There are 8 hidden switches. A switch that is on adds its own fixed numbers to the row, and there is some noise. The rows also spread widely along 11 directions, which tell nothing about the answers.
In the rows, 128 means zero.
Known rows, each followed by its switches (1 for on, 0 for off):
[116 182 171 133 103 105 199 122 108 166 138 122 104 130 180  73 152 119
 154  73 171 125 124] : 1 1 0 1 0 0 0 0
[184 178 149 108 116 104 172 143 115 161 139 111 117 143 123 131 150 136
 170 143 164 132 148] : 1 1 0 0 1 0 0 1
[173 110 117 138 185 109 113 114 131 116 170  66 153 147 116 148 135 214
 105 122 219 110 117] : 1 1 1 1 0 1 0 0
[ 93 197 159  87 231 101 131 131 106  97 146 119 120 173 113 171 102  98
 114 141 168 162 156] : 1 1 0 1 0 0 1 0
[169 204 139  93 119 105 181 184 115 164 148 120  98 125 164 112 131  80
 201  96 157 162 119] : 1 1 0 1 0 1 0 0
[116 146 123 131 159  88 140 133 142 108 155 108 137 139 171 101 140 152
 107  74 195 111 146] : 1 1 1 1 0 1 0 0
[172 106 123 103 131 105 139 131 147 138 151 106 139 133 190  87 132 155
 123 129 164  85  99] : 1 1 1 1 0 0 0 0
[179 136 116 143 110  66 146 166 135 115 180 107  96  91 144  95 132 101
 164 133 163 178 138] : 0 1 1 1 0 0 0 1
[135 151 104 148 102 110 148 138 158 122  74 165 148 109 131  59  74 126
 128 154 125 118 209] : 0 0 0 1 0 1 1 1
[137 148 193 102 104  81 177 132  92 173 160 125 143 118 197  55 169 117
  71 158 138  99 120] : 1 1 0 0 0 1 1 1
[153 164 134 145 144 140 167 100 115 162 111 110 106 121 169  86  62 112
 139 148 130 153  87] : 0 1 0 1 0 0 0 0
[144 121 142 138 124  66 149 137 135  96 188 113 104 108 193  74 133 115
 143 115 167 131 137] : 1 1 1 1 0 0 0 1
[143 135 181 135 169  86 146 127  93  94 178  94 121 105 205  78  92 126
 112 174 133 110 108] : 1 1 1 1 1 1 0 0
[108 141  75 121  94 145 121 125 119 168 132 149 108 149  80  90  93 140
  98  95 167 183 157] : 1 0 0 1 1 1 0 1
[157 129 156 126 112  85 157 138 116 116 156 129 101 111 152  86 113  98
 165 171 132 133 140] : 0 0 0 1 0 0 0 1
[ 97 175 156 102 172 102 161 133 123 122 115 144 157 140 199  68  98 115
  93 138 133  92 168] : 1 1 0 1 0 1 0 1
[126 127  80 134 133 154 109  82 135 149 154 121  84 160 132 128  65 137
  94 116 170 193  82] : 0 0 0 1 1 0 1 1
[189 116  91 142 135 139 109 135 127 132 178  77 108 128 119 139  94 163
 154 128 180 156  97] : 1 1 0 0 1 1 0 0
[150 122 160  92  99  91 155 104 129 103 159 160  67 152 166 100 102  66
 155 170 124 130 141] : 1 0 0 0 0 0 1 1
[126 162 103 148 119  94 141 126 143 142 113 129 135 130  85  87 124 130
  77 119 163 167 194] : 1 1 0 0 0 0 0 1
[122 217 176 149 118 102 203 125 112 120 115 131  91 137 161 129 124 103
 211 104 158 118 169] : 0 0 0 0 1 1 1 0
[160 164 133 133 103 148 167 128 110 175 148 103 102 129 178 113 116 144
 179 101 170 127  93] : 1 1 0 0 1 1 1 0
[126  97 112  96 130 128 115 124 141 121 154 134 128 157 148 108 113 157
 121 112 174  94 135] : 1 1 0 1 0 1 1 0
[ 85 164 148  89 141 119 143 172  84 157 150 132 138 134 155  95 138 119
 128 116 149 117 130] : 0 0 0 1 1 1 0 0
[117 144 155  93 102  86 166 140 120 114 163 155  63 143 163  97 128  57
 178 110 139 142 132] : 0 0 0 1 0 0 0 0

New rows, each followed by its switches (1 for on, 0 for off):
[146  70 107 118  91 131 115 141 101 138 154 138 106 114  75  83  98 140
 152 160 143 139 154] : 0 1 0 1 0 1 0 0
[158 187 136  89 170 144 156 111 122 147 149 109  86 182 182 164  84 121
 153 109 171 151  75] : 1 1 0 1 1 1 1 0
[160 137  86  75 130 166 136 117 121 186 140 130 109 178 138 137 101 167
 145 105 178 136 105] : 1 1 1 1 1 1 0 1
[110 166 137 126 101  99 165 129 138  90 155 158  53 143 163 105  93  66
 192  74 161 162 158] : 1 0 0 1 0 1 1 0
[139 132 138 125 182  71 129 127 124 112 169  95 148 140 132 132 152 152
  74 145 185 125 149] : 0 1 1 0 0 1 0 1
[140 121  92 134  75 107 147 140 144 134 149 144  91 125 117  92 127 118
 164  96 168 152 173] : 0 1 0 0 0 1 0 1
[110 123 120  93  90 123 150 153 123 151 126 150 129 148 111  99 163 163
 173  94 169  84 180] : 0 1 0 1 1 0 0 0
[185 146 114 125  92 126 149 149 120 176 146 106 109 114 150 103 125 134
 164 132 154 144 102] : 1 1 1 0 1 0 1 0
[103 139 103  81 172 110 112 154 133 144 182 103 142 173 145 159 178 162
 111  82 206 118 124] : 0 1 0 0 1 0 0 1
[161 110 156  67  83 114 157 139 110 159 163 138 101 145 179  77 142 124
 148 141 133  91 100] : 1 1 0 1 1 0 0 0
[173 152 123  97 101 135 166 146 122 164 126 148  98 127 169 100  85 102
 204 149 132 134 127] : 0 1 0 1 0 1 1 1
[117 117 133 129  66 119 142 151  95 136 133 155 107 106  93  52 109 122
 167 145 127 129 182] : 1 0 0 1 1 0 0 0
[163 110 122 152  90  93 142 145 125 142 203  94  99 101 163  92 153 136
 171  99 192 152  92] : 0 0 0 1 0 0 0 1
[120 194 129 124 150 138 166 140  91 183 144 107 111 139 159 120 119 125
 164  73 187 160  95] : 1 0 1 1 0 1 0 0
[114 124 170 108 145 154 156 101  78 145 156 118 106 157 184 116 101 155
 176 134 157  79  89] : 0 0 0 1 1 1 0 0
[178 103 143 114 113 109 133 133 129 121 144 118 145 139 129 128 143 177
 175 184 160  65 158] : 0 0 0 0 1 0 1 1
[161 119  89 130 162 121 117 110 143 130 175  91 106 141 165 131  98 138
 126 120 181 156  91] : 1 1 1 0 0 0 0 1
[142 112 102 135  94 113 137 117 169 115 124 147 123 132 154  73 104 151
 142 114 163 103 175] : 1 1 0 1 0 0 1 1
[174  78 118 147 110  97 119 135 150  89 185  96 127 117 167 113 137 189
 162 119 191  72 140] : 1 1 1 0 1 1 1 0
[127 217 141 120 190 119 169 137 115 165 125 100 147 137 188 130 124 125
 144 117 171 135 121] : 1 1 1 0 0 0 1 1
[ 96 144 163  76 122 116 162 110  92 144 142 166  91 174 126 105 128 100
 149 132 151 127 160] : 1 0 0 1 0 0 0 1
[212 105 102  93  90 119 133 152 153 128 142 127 114 142 126 112 111 155
 177 141 155 103 142] : 1 1 0 1 1 1 0 0
[196 128 122 131  74 129 145 116 127 161 131 118 105 140  89 115 121 167
 156 142 170 138 127] : 1 0 0 1 1 0 1 0
[195 127 143 121  78 141 159 123 106 168 140 116  95 128 119 107 116 158
 192 152 156 126 117] : 1 1 0 1 1 0 1 0
[171 117  99 164  97  95 111 163 146 131 192  81 142  99 150 105 155 175
 139 109 198 134 123] : 1 0 0 0 1 0 1 1
[171 126 105 129 155 128 107 150 115 171 171  65 157 125 129 126 138 163
 109 134 185 138  72] : 1 0 0 0 0 0 0 0
[143 173 149 129 114  68 184  98 142  96 131 148  67 149 137 106 114  75
 152 123 149 159 189] : 1 1 1 0 0 0 0 1
[129 185 146 133 149 144 178  84 125 161 127 114 113 164 205 127 104 139
 152  96 181 112 101] : 1 0 0 0 0 1 1 1
[159 153 168 165  90 104 174 119  98 166 142 101 113  88 173  62 121 121
 114 164 126 138  96] : 0 1 0 0 1 0 1 0
[138 128 106 123 138 118 114 118 139  99 143 125 105 160  87 134  97 146
 143 125 172 141 161] : 1 0 0 1 1 0 0 0
[ 93 131 140 121  97  76 156 167 110 144 141 144 140  96 157  34 155 113
  97 111 142 112 168] : 0 1 1 1 0 1 0 0
[101 113 123  88 115 110 141 149 117 128 163 151 102 154 113 119 157 133
 187  95 180 116 180] : 0 1 0 1 0 0 0 1
[ 90 178 121 160 164 129 142 149 121 126 120 114 161 110 171 100  98 157
 144 119 161 109 173] : 0 1 0 0 1 1 1 1
[123 150  85 128 132 123 104 163 130 143 169 109 134 130 115 124 128 157
 128  94 194 167 138] : 1 0 0 1 1 0 1 1
[189 114 159 119 102  82 167  91 123 123 156 118  72 153 121 132 145 115
 157 153 162 130 118] : 0 0 1 0 0 0 0 0
[120 174  90 137 193 104 108 180 143 122 144  87 175 118 120 137 136 165
 120  90 206 144 159] : 1 1 1 1 0 0 1 0
[126 152 154 150 155  51 154 117 137  74 155 123 117 121 177  94 114  92
 101 148 147 131 166] : 0 0 1 0 0 1 0 1
[102 162 163 127 215 117 132 134  83 126 158  90 160 124 168 115 105 151
 104 145 170 117 117] : 1 1 1 1 0 1 1 0
[158  96 106 138 155 106 102 102 147 116 172  89 143 147 132 117 121 185
  82 130 197 124 112] : 1 0 0 1 0 0 0 1
[160 147  98 126 107  79 138 150 167 120 162 120 114 135 165  99 135 107
 118  91 175 147 143] : 1 0 0 0 0 1 0 1
[ 96 122  90 123 156 137 101 153 119 117 142 123 133 144  69 159 132 176
 181 111 192 119 192] : 0 1 1 0 1 0 1 0
[129 110  65  95 117 156 110 160 130 144 106 165 118 131  92  88  55 112
 155 148 120 146 165] : 0 1 0 1 0 1 0 0
[164 116 158 114 137  63 131 132 129  79 159 116 119 136 115 116 130 130
 115 183 145 112 156] : 0 0 0 1 1 0 0 0
[112 156 143  67 170 100 151 112 134 161 136 132 137 180 183 114 147 107
  53 132 149 114 110] : 0 1 0 0 0 0 0 1
[179 100 121 109 102 104 123 133 156 130 155 111 140 131 164  84 132 168
  99 141 160  93 114] : 1 1 0 1 1 0 1 0
[167 133  58 103 107 119 120 155 171 144 108 146 109 137  89 101  85 101
 126 128 138 178 151] : 0 1 0 1 0 0 0 0
[185 195 134 107 122  81 159 168 144 133 131 121 121 136 129 128 134 104
 153 120 168 150 150] : 1 0 0 1 0 1 1 0
[ 87 116 124 104 154 160 108 130  67 139 173 132  91 132 132 114  72 111
 157 154 135 154 113] : 1 1 1 0 1 0 1 0
[105 170 128 111 132  98 161 121 148 113 127 156  89 140 191  84  91  73
 129  94 141 147 143] : 1 1 1 1 0 0 1 0
[ 93 164 102 132 180 112 120 124 112 155 145 108 139 138 124 114 116 132
  62 114 177 182 120] : 0 0 1 1 0 0 0 1
[109 159 149 162 153 111 151  97 114  99 142 120  92 131 148 119  79 103
 145 135 153 145 139] : 0 0 0 0 0 1 1 0
[ 93 119  78  84 107 130 123 157 141 161 125 169 127 140 149  74 113 116
 104  96 147 128 146] : 0 1 1 1 0 1 1 0
[ 57 162 135 104 203 129 120 143  94 122 174 122 136 150 169 133 111 120
 126 107 176 132 145] : 1 1 0 0 0 1 1 1
[129 180 126  91 130  91 141 168 136 114 156 142  95 143 169 121 113  74
 138 112 145 159 127] : 0 0 0 1 1 1 1 0
[120 130 141 147 165 107 134 115 119 131 182  79 135 127 188 117 146 160
 115  98 198 110  93] : 1 1 1 0 0 0 1 0
[ 50 166 171 125 206 119 129 149  60 132 159 106 148 119 136 119 123 115
 125 152 152 129 139] : 0 1 0 0 0 0 1 0
[128 116 128  81 143 144 131 128  99 178 191 109 108 161 158 147 151 155
 160 106 197 131  72] : 0 1 0 1 0 0 1 1
[143 129 120 120 101 122 144 145 116 141 164 129 101 131 129 106 128 131
 202 107 178 136 143] : 1 0 0 1 0 0 0 1
[125 191 159 108 135  78 185 167 140 151 105 133 163 115 213  70 160 117
 127 115 144  80 148] : 0 1 1 1 0 0 1 0
